The rows of a group lie close to one hidden flat surface of 11 dimensions, which may be shifted away from zero. Surfaces can cross.
In the rows, zero is written as 128.
Some rows, each with its group after it:
[185 144 143 133 114 155 117 160 102 133  78  88 148  91 166 126  55  79
 166 135 116 141 158] -> (5)
[108  94 115 124 109  69 132 100  87  94  60 159 135 186 130 134  90 152
 176 137 144 110 129] -> (1)
[ 76 101 129 122 152 111 128 151  99 132  87 161 145 148 157 133 161 175
 108 136 133 150 169] -> (1)
[132 103 123 140 126 152 143 114 125 189 156 154 102 121  93 121 198 164
 136 100 157 182  95] -> (1)
[144 150 149  96 149 139 141 120 158 101 150  98 145  96  54 142 125 125
  94 136 136 126 140] -> (0)
[118 118  93 148 126  89 101  86 137 132 162 135  97 139 129 147 120 148
 139 113 146  84 127] -> (6)
[111 105 164 154  99  96 117 108  99 142  94 170 154 150 132 123 165 165
 135 187 152 150 113] -> (0)
[136 112 175 150 121 177  82 158  85 119 117 128 145 122 137 138 118 133
 140 184 105 158 145] -> (5)
[115  63  79 155 146 105 127 129  83 168  87 151 139 109 141 115 174 169
 135 116 153 161 157] -> (3)
[157 101 119 148 146 191  75 103 119 135 154 102 115  81  61 162  95 129
 134 136 122 135 122] -> (2)
[152  77 111 122 124 151 110 106 103 130 134 135 135 135 138 178 143 100
 121 143 104 134 125] -> (4)
[112 187 108 104 118 173 107  52 156 133 128 139 113 134 109 144 154  59
 131  70 123  82 136] -> (1)
[132  93 137 115  84 133 114  82 120 113  59 156  96 133 180 111  91 108
 155 135 146 111 109] -> (3)
[136  63  91 115  88  88 170 123  96 175  92 132 160 126 165 112 185 151
 128 171 136 163 107] -> (1)
[166 110 122 182 154  91  76  90 143 111 135 130 121 111 165 159 107  92
 128 128 139  86 142] -> (2)
[112 168 135 102  77  94 140 137 107 165  95 135 165 174 184 154 105 111
 131 164 113 118 137] -> (3)
[135  88 146 112 138 130 148 130 142 133 195 141  71 137  83 136 154 191
 142 102 157 162 101] -> (6)
[147 128 148 137 119  95 116 113 126 141 165  91 170 164 111 173 170 168
 176 179 120 127 130] -> (3)
[108 101 103 152 123  56 157 109 117 142 103 161 149 167  97 133 119 168
 126 148 148 137  79] -> (0)
[110 136  97 136 129 102 163 158 125 121 128 120 154 150  99 115 105 138
 120 133 104 132  92] -> (6)
[141  83 114 113 136  71 171 149 117 123 133 144 125 156 156 147 136 136
 125 119 133 143 125] -> (0)
[101 121 123  95  95 182 117 163  65 128 120 149  93 130 169  96 130 117
 147 105 114 138 183] -> (4)
[128 105 138 106 146 120 160 105 151 108 111 130 142  99  69 111 171 156
  98 138 153 144 118] -> (5)
[130 103  97  95 109  67 177 153 106 154 169 126 140 126 113 128 159 154
  98 144 142 137 143] -> (5)
[109 144 147 102 130 126 145 160 127 133 184 124 124 113 100 110 183 161
  97 134 143 138 162] -> (6)
[101 122 127 145 126 149  71  74 142 117 156 116 113 100  80 124 148 163
 121 156 142  92 132] -> (6)
[163 104 158  65 154 114 174 152 159 114 154 134 115 106 184 154 178  85
  61 114 139 145 164] -> (6)
[130 150 123 143 100 110 140  65 126 160  57 181 134 119 132  96 175  90
 126  99 175 129 121] -> (0)
[134 136  55  81 113 118 148 120 126 182 114  91 155  70 168 149 122  68
  66 122 119  97 179] -> (4)
[135  98 148 185 163 179  55 126  85  93 116 160 110 120 118 149  99 124
 146 126 123 137 155] -> (6)
[115  96 111 126 124 141 145 212  95 131 107 124 116  93 201  72 107 135
 102 135 110 157 152] -> (3)
[146 130 176 197 151 110  93 171 116  56  95 134 136 123 195  81 121 107
 152 149 120 117 163] -> (2)
[134 100 106 170 112 146  91 113 108 146 128 112 148 142 109 146 100 146
 161 171  96 130  79] -> (1)
[141 146 109 127 103 109 115 129 116 183 152 103 135 133 129 174  77 135
 139 146 125 118 129] -> (4)
[141 103 175  54 146  89 140 114 158  71 159 136 102 136 136 193  96 132
  80 147 150 101 161] -> (2)
[151 126 109 144 159 118 169 147 132 112 109 149 115 130 136 104 140  92
 139  57 133 145 129] -> (0)
[111 194 152 137  78 165 102 162 104 174 179 119 103 141 143 100 134 141
 174 120 124 129 147] -> (2)
[ 97 111  78 143 142  81 104 104 149  96 184 142  96 141 138 133 125 127
  92 118 124  58 126] -> (6)
[141  94  98  66 103 138 124 108 121 184  94  88 134  76 184 160 113 129
 118 148 139 126 178] -> (4)
[110 137 109 156 105 112 118 165  92  86 147 158 111 200 161 129  58  90
 135 131  75  95  86] -> (5)
[156  96  65 200 167  85 132 127 127 114 130 123 184  92  93 130 150  97
  70 154 109 123 104] -> (4)
[114 129  87 150 157 139 127 141 116 137 105 169 116 139 134 148  74  94
  95  78 112 133 119] -> (3)
[129 109 169  90  96 164 128 120 121 124  85 159 108 117 172 124 122 106
 105 152 139 146 127] -> (3)
[127 146 114 109  96 130 138 130 122 141 143 103 144  94 128  99 154 114
 105 153 124 112 148] -> (1)
[156 112 177 116 114 144 114  68 174  90 139 142  63 145 138 129 132 126
 182 102 162 113  92] -> (3)
[118 141 158 116 131 120 162 164 131 120 116 159 133 159 154 117 152 116
 104 120 119 153 113] -> (3)
[145  76  94  67 138 100 161  97 154 161  63  82 176 127 157 191  99 148
 116 163 117 138 113] -> (4)
[114 108 133 134 171 140 160 174 128  90 119 145 150 119 102 107 157 124
  66 133 107 164 117] -> (3)
[103 141 104 108 125  93 118 117 140 139 180 101 133 161 115 173 112 166
 132 144 119  92 129] -> (2)
[131 107 178 116  78 143 109 145  75 167 122 175  76 143 185 123 121 158
 174 127 164 166 155] -> (2)
[170  95 152  97 130 115 181 110 143  92  61 117 166 144 127 135 144 102
 150 142 123 156  98] -> (1)
[186 113 171  97 157 127  98 111 170 108 136  88 134 111 178 216  81  97
 109 154 119 109 158] -> (6)
[173  95 137 162 128 182 102  72 107 116  84 184 113 115  98 142 130  60
 132 107 141 159  96] -> (5)
[143 140 120  78  98 142 170 104 131 160  58 127 146 134 145 133 126  88
 139 110 128 143 117] -> (4)
[154 114 102 145 115 102 106 151 109 171 180  95 129  96 128 159  83 150
 127 159 127 122 140] -> (4)
[159 117 128 114 127  79 196 139 143 127 147 147 103 150 157  98 192 112
 154  69 157 146 119] -> (5)
[145 120 120 116 141 160 138  96 159 140 138 115 140 160 110 177 148 114
 143 116 101 142  77] -> (1)
[122 152 124 138 124 140 136 144 118 102 145 137 140 129 120 103 155  83
 103 122 106 119 130] -> (5)
[118 111  97 152 154 113 148 101 124 116  78 165 163 118 124  99 208  94
  94 109 133 134 129] -> (4)
[ 87  91  55  75 103  71 179 132  98 163 121 147 129 175 138 151 112 157
 110 115 123 126 121] -> (2)
[164 156  76 123  78 133 110  83 107 177 191 117 103 121 106 163 107  66
 147 101 128  84 133] -> (0)
[138 113 107 136 161 109 151 149  98 160 108 104 178  83  71 130 161 170
 119 136 147 174 176] -> (6)
[134  97 140  84 164 112 174 112 174  82  50 141 124 111 176 106 149 102
  99  96 149 132 141] -> (0)
[134 116 108  94  90  62 161  81 140 172 168 146 105 149 120 151 154 148
 130 124 171 114 105] -> (0)
[ 91 156 121 110 108 125 146 147 119 139  73 164 114 130 181  91  97 103
 104 100 137 122 144] -> (3)
[117 159 127 116 164 136 171 115 181  96  53 142 135  94 125  69 147  94
  92  75 148 128 125] -> (0)
[133 134 167 142 127 210  60 100 128 154 142 107 129 112 102 168 130 149
 154 161 119 142 131] -> (1)
[126 163 122 111  85 133 135  80 133 167  68 124 159 101 150 108 162  92
 125 138 147 118 141] -> (6)
[158 130 126 116 135 139 108  70 158 138 139 123 101  94 126 155 141  96
 129  93 156 103 148] -> (6)
[129 124 117  57  79 103 188  65 183 170  83 110 152 107 151 107 181 121
 100 157 153 121  85] -> (6)
[ 64 104  56 134 121 135 124 130  80 175 128 154 151 151 100 141 151 160
  94 138 107 137 119] -> (1)
[133 139 114 114 145 143 144 104 173 144  62 110 112 113 175 110 110 116
 159  72 140 123 123] -> (5)
[ 83 168 128 123  92 131 107 116 121 148 138  91 138 180 141 105 168 184
 214 134 115 102 143] -> (2)
[147 130 133 123  96 176  96  85 125 149 156  99 131 132  67 158 115 134
 162 155 116 127  95] -> (1)
[116 121  94 137 167 115 148 153 140  87 163 126 117  90 119  74 184 119
  89  93 128 107 161] -> (4)
[136 173 155 161 105 120 117 130 121 169  99 173 100 140 203 106 133  98
 164  81 159 134 141] -> (0)
[109 164  93 176  97 124 126 150 114 165 154 150  98 154 162  80 130 118
 160  86 122 118  96] -> (0)
[149 107 142 172 124 136  81 131 112 143 157 133  92 133 137 146 102 155
 175 131 139 136 119] -> (2)
[130 130 160 170 145 147 136 189  99  78 118 180 120 122 120  82 118  98
  91 121 120 160 122] -> (2)
[169  85 105  90 130  98 184 134 129 156  64 111 135  88 131 131  88 136
 124 121 156 166 127] -> (5)
[130 127  92 109 101 126 148 145  91 154 171 149 109 164 144 153 126  93
 125 101 108 129 128] -> (4)
[139 158 150 139 137 121 127 165 148 121 170 106 109  97 138  97 122 135
 126 116 143 122 151] -> (1)
[143  78 170 140 121 132  94 109 109 131  94 126 127  98 183 112 195 166
 175 161 164 147 180] -> (2)
[ 86 134  99 115 129 109 145 121 121 135 139 123 174  98  89  99 218 152
  74 161 135 120 163] -> (5)
[108 148 131 140 138 159 134  99 144  77  95 122 129 156 106  64 190 125
 195  84 121 117 116] -> (2)
[128 177  85 173 135 125 123 106 140  67  75 124 143 144 116  92  59  45
 141  92  96  64  98] -> (5)
[158 147 168 149  90 139  84 119 113 134 122  93 146 155 182 148 115 119
 199 175 105 116 126] -> (3)
[143  86 149 163 153  67 138 176 138 127 179 101 116 108  98 103 133 237
 149 161 162 159 118] -> (4)
[143 122  90 159 118 174  90 123  85 206 152 166 105 134 185 173 154  74
 137  84 111 147 143] -> (5)
[164  64  95 138 160 190 137 139  95 100 143 116 118  91  88 103 178 112
 147  90 110 165 143] -> (0)
[156 144 168 137 126 165  93 137 129 126 161  99 150 140 130 176 112 111
 142 170  93 131 124] -> (3)

New rows. What belongs after each?
[125 119  99 118 100 116 163 164 109 111  88 100 169  98 174  62 150 101
 111 158 104 117 147] -> (3)
[102 178 134 155 156 164 110 139 163  71  71 101 146 138 148  83  88 100
 149 111  85  97 113] -> (5)
[ 91 158 127  93 122 110 151 121 141 129 156 121 146 147 116 119 194 143
 109 131 128 110 147] -> (2)
[ 96 151 139  80 110 117 145 146 145 143 102  94 133 116 187  92 143 158
 132 139 135 119 166] -> (5)
[ 64 151  77 112 158 143 147 148 152 108 144 120 159 116  79 118 134 116
  27 135  83 105 114] -> (5)
[143 174 145  98 126 146 144 146 130 104 147  94 138 105  62 125  75 113
 123 128 124 122 148] -> (1)
[170 114 112 125 105 108 170 169  73 138  54 113 183  74 153  88 132  79
 122 150 133 160 176] -> (5)
[ 84 139 127 107  76 121 145 104 123  94 105 191  97 171 172  87 144  81
 104 118 128  96 104] -> (5)
[173 109 138 186 138 180  84 144 119  99 126 106 135 122 164 123 114  79
 168 139  84 134 107] -> (3)
[142 124 114 182 122 125 119 170  85 122 200 133 128 163  97 133 129 126
 154 135  96 136 107] -> (0)
[127 141 106 159  87 146  88 124  70 188 105 184 118 113 157 137  93  77
  98 129 136 131 141] -> (2)
[142 116 149 103  93 186 102  64 153 135  69 114 137  97 138 140 108  97
 125 174 122 122  90] -> (6)
[113 122 136  86 122 184 123 102 113  86  61 125 138 116 112 113 122 101
 131 129 118 123 156] -> (2)
[ 98 146 110 113  85 106 118  82 164 127 135 110 128 147 138 128 104 129
 123 164 114  72  80] -> (6)
[147 155  86 197 146 130 117 158  87 110  75 100 199 105 135  90 129  65
 147 125  89 119 162] -> (5)
[150 116 144 126 104 121 112 113 103 208 125 168 114 175 198 208 131 117
 157 121 139 162 126] -> (3)
[113 149  52  87 106 155 122  76 129 180 151  92 132 113  90 162 116 110
 122 107 115  89 136] -> (2)
[145 116 140 178 149 101 110 144 107 153 156 125 154 192 132 183 145 166
 183 142 107 156 110] -> (3)
[131 123 102 121 156 176 118 133 139 102 141 111 112  67  94 106 109  97
  84 109 116 115 145] -> (3)
[131 103 136  87 108 176 128 119 140 138 104  90 151  88 111 143  95 134
  91 193 107 144 102] -> (6)
[153 137 174 127 140 148 135  70 165 115 107 147 104 110  93 111 184 125
 155  85 180 141 126] -> (0)
[ 92 175 150  69 102 109 154 140 137 101 125 122 126 161 174 107 141 118
 139 116 124  95 175] -> (2)
[112  84  61 137 135 107 138 114 104 145 102 149 133 103 120 118 141 129
  94 116 138 129 135] -> (6)
[151 147 177  92 139 149 111 125 159 146 150  93  95 102 111 167  73 170
 148 122 157 136 154] -> (0)
[123 123 169 153 114  98  72 148 101 105 120 149 119 164 181 170  45 137
 143 173 122 107 153] -> (2)
[115 140 126 131 101 105 129 101  98  67  84 135 143 138  74  88 102 117
 152 141 139  96 142] -> (1)
[ 98 155 179 138 167 149  75 171 161 110 166  98 140 108 202 133 165 151
  94 169 103 109 185] -> (1)
[103 152 139  86 112 114 104  65 146 126 126 150 138 145 117 189 126 104
  80 151 140  80 151] -> (2)
[123 143 162 174 130 110 100 100 138  88 106 123 137 156 138  87 181 154
 208 130 142 106 135] -> (5)
[115 208  97 152 111 104 146 113 139 161  85 152 147 119 112 100  97  81
 108  91 142 105 114] -> (0)
[155 140 151 112 144  36 172 134 134 101 104 150 176 160 127 183 102  94
  83 151 143 125 141] -> (0)
[130 111  79 177 131  91 104  99 108 156 137 157 114 111 151 123 163 117
 125  99 154 105 151] -> (4)
[113  71  86 110 122 107 148 184  80 182 125 129 128 103 174 127 125 170
  98 143 129 165 161] -> (3)
[177  83  83  95 105 137 133 103 140 133 163  81 105  75 146 128 130  90
 127 128 126 100 135] -> (3)
[129 163 111 122  98 146 123 131 119 173 102 136 108 104 197  98 124  82
 131  87 136 120 155] -> (0)
[146 134 131 135 128 180 102  90 134 145 150 117 113 147  62 179  92 133
 167 118 116 137  85] -> (1)
[ 91 133 104  85 156  89 173  94 157 145  82 142 158 150 150 139 196 136
 102  98 143 124 150] -> (4)
[139 112 108  86  78  70 159 139 128 146 149 106 117 157 187 136  99 132
 152 147 121 105 116] -> (3)
[121 171 151  80 141 127 172 166 154 172 115 107 136  73 107 107 125 163
  85 112 167 165 169] -> (0)
[123 155 108 129 157 193 112 121 137 136  60 121 177 113 155 151 123  53
  91 119  81 126 143] -> (1)
[150 135 170 147 153 105 123 141 130  74 144 129 156 152  86 165 107 126
 124 161 117 129 123] -> (0)
[127 163 139 165 161 159  84 117 158  72 145 105 110 121  83 111  85 126
 163 103 115  91 124] -> (3)
[ 84 170  60 113 146 110 154 165 121 112 138 121 155 171 123 140  89  91
  89  96  73  94 132] -> (4)
[ 81 138 119 130 171 160 126 181 147  97  79  87 169 123 127 110  63 153
  96 157  73 130 112] -> (5)
[175 117 100 119 129 138 134 102 114 166  82  97 158  57  97 144 117 102
 119 130 153 147 160] -> (5)
[151 195 153 118  96 107 134 110 120 127 178 132 177 116  74 155 168  61
  77 169 130 104 155] -> (0)
[120 164 101 151 134 118 105  89 156 128 151 145  84 158 153 127 122  96
 156  55 133  77 119] -> (1)
[104 205 136 141 116 116 144 170 138 177 173 116 126 121  89 100 106 167
 119 118 143 138 118] -> (0)
[ 97  38  60 170 167  91 125 155  79  93 132 165 119 157 156 121 154 153
 121 114 107 127 134] -> (4)
[138 181 141 146 137 196  91 116 147 144 139 113 124  80 125 114 141  81
 117 103 125 118 148] -> (1)
[155 112 170  85  86  95 118  66 141 104 186 134 123 155 141 182 176 102
 120 178 140  84 132] -> (0)
[161 131 154 105 124 148 133 162 105 127 165  88 160  74  76 142 126 128
  92 178 123 151 167] -> (5)
[110 178 101 158 115 121 135 163 129 145 180 102 114 162 133  81 151 146
 190  87 106 111 114] -> (2)
[126 145 157 103 111 102 155 108 166 117 126 135 135 151 163 119 172 115
 122 137 139 117 111] -> (6)
[163 103 211 113 184 147 125 146 172  87 131 114  85 125 137 142 117 183
 177  98 156 166 140] -> (0)
[ 98 142 125 106 105 138 146 101 160 120 186 118 127 117  58  87 200 159
  97 153 134 114  92] -> (0)
[129 171 165  98  77 124 115 113 121 217 177 112 123  97  90 159 130 186
 130 167 179 143 159] -> (0)
[ 80 139  75 102 108 112 119 120  74 180 135 171 146 221 162 220 112 104
 117 118  90 111 140] -> (4)
[110  76  84  84  99  89 153 108 131 120  99 149  67 116 158  95  78 151
 126  99 163 104 118] -> (3)
[129  87 120 123 121 173 102 134  87 165 161 156 114 127 116 193  95 121
  85 154 109 159 117] -> (5)
[ 68 147  76 101 111  69 169 158 125 126 166 139 141 129 150  86 178 127
  48 138 119  90 149] -> (6)
[136  76 173 118 105 131  83  93 108 144 125 135  95 147 151 170 130 195
 190 157 162 145 143] -> (2)
[207  85 112 164 172 138 139 164  92 142 141 102 169  82  59 171 111 115
 122 138 120 192 136] -> (5)
[ 88 143 111 146 122 139 121 139 126 142 104 120 144 115 107  89 106 160
 114 148 122 132 107] -> (0)
[126 164 138  69 119 115 154 114 168 145 219 114  97 124 113 151 165 126
  97 106 148 104 151] -> (2)
[136 111  69 154 134  85 126  80 113 149 112 151 146 177 117 183 114 108
 141 108 120 115  97] -> (3)
[101 154  91 114 124  83 171 115 128  77  99 144 147 143 115  78 156  91
 108 104 127  88 140] -> (1)
[185 122 152 146 135 116  83 128 144 128 175  99  94  77 181 148 111 108
 143 126 149 104 175] -> (2)
[131 118  58 141 145 120 107  75 143 101 135 107 108 102  75 128  83 114
 138  91 133  72 121] -> (3)
[102 122 146 116  99 115 118  98 123 150 126 140 131 119 141 111 200 167
 123 161 161 124 155] -> (6)
[107 173 186 115 161 145 125 152 193  83 138 100 118 120 117 108  96 162
 116 134 123 120 120] -> (0)
[106 145 121 144 125 144  88 134 111 154 151 132 105 123 119 138 101 153
 138 115 133 121 150] -> (1)
[112 142  94 113 129 135 111 125 143 139 199  47 125 149  85 153 111 194
 187 133  98  97 124] -> (2)
[150  79  79 177 123 142 116 174  80 166 136  99 105 106 150  92 113 166
 200 108 117 161 126] -> (2)
[104 149 175 119 101 165 135 121 149  90 131 158 111 154 121  83 167 120
 122 139 120 130  82] -> (6)
[151  90 101 121 121 101 138 151 121 140 146  82  88 139 186 109 119 173
 226  91 133 123 143] -> (2)
[175 126 102 125 106  91 143  84  82 149 119 152 176 120  76 180 144  58
 103 145 147 125 156] -> (0)
[117 104 115 104 117  88 187  90 143 142  99 163 132 125 110  96 207 139
 102 116 173 144 110] -> (0)
[137 160 192 142 156 129 132 224 115 118 120 132 140 125 188 117 113 125
 120 132 114 166 177] -> (0)
[168 123 145  98 152 201 113 118 135  65 134  94 133  78 118 133 146  52
 110 121 101 113 173] -> (0)
[172 142 155 116 121  80 136 121 139 166  87  84 176 147 172 187  94 134
 171 159 132 138 137] -> (6)
[149  67 119 104 159  68 181  86 130 136  71 148 149 120  58 158 140 177
 119 125 184 172 121] -> (0)
[118 137 125 109 137 128 159 140 157 145 116 126 103 107 145  91 136 142
 122  86 145 142 129] -> (0)
[106 197 151 133  97 171 108 172 119 158 224 111  99 155  86 120 111 164
 164 119 112 134 115] -> (2)
[174 116 137 116 157 149 103 115 147  99 143  96 100 124 118 179  51 113
 163 102 120 113 138] -> (0)
[155  86  89  59  68 113 140  84 139 126 136  91  92  92 159 129  86 103
 129 145 136  77 124] -> (3)
[127  93 114 109 151 176 115 114 136 100 123 156  91  99  94 155  65  99
  67 111 123 127 109] -> (3)
[144 143 171 156 146 127  92 140 160 124 154 115  95 118 178 127 121 147
 157 114 144 116 144] -> (1)
[112 156 187 116 164 180 122 142 163  91  76 109 147  77 109  89 129 141
  96 147 136 145 151] -> (0)
[109 120 121  86 128 131 122 197 122 124 193  66 120  90 111 133  60 190
  93 174 109 119 164] -> (3)
[108 130 125  88 119 138 153  77 144 103  72 162 132 107 103 104 158  88
  76 113 156 113 131] -> (3)
[141 184 136 173 111  77 119  77 127 141  83 172 153 158 103 149  93  86
 139 125 158 107 106] -> (0)
[137  72 171 150 147 161 116 147 100  84 106 148 148 124  76 135 119 155
 110 187 116 181 101] -> (5)
[142 174 136 132 137 121 132 208 116 112 135 120 137 138 215 133  75  59
 108 114  84 113 167] -> (0)
[151 168 133 161  99 139  93 105 104 120 194 142 121 140 115 133 171  66
 149 116 123  95 151] -> (5)
[169 183 122 150 167 149 160 164 141 133 174 119 108 109  69 107 127  90
 145  33 136 152 136] -> (0)
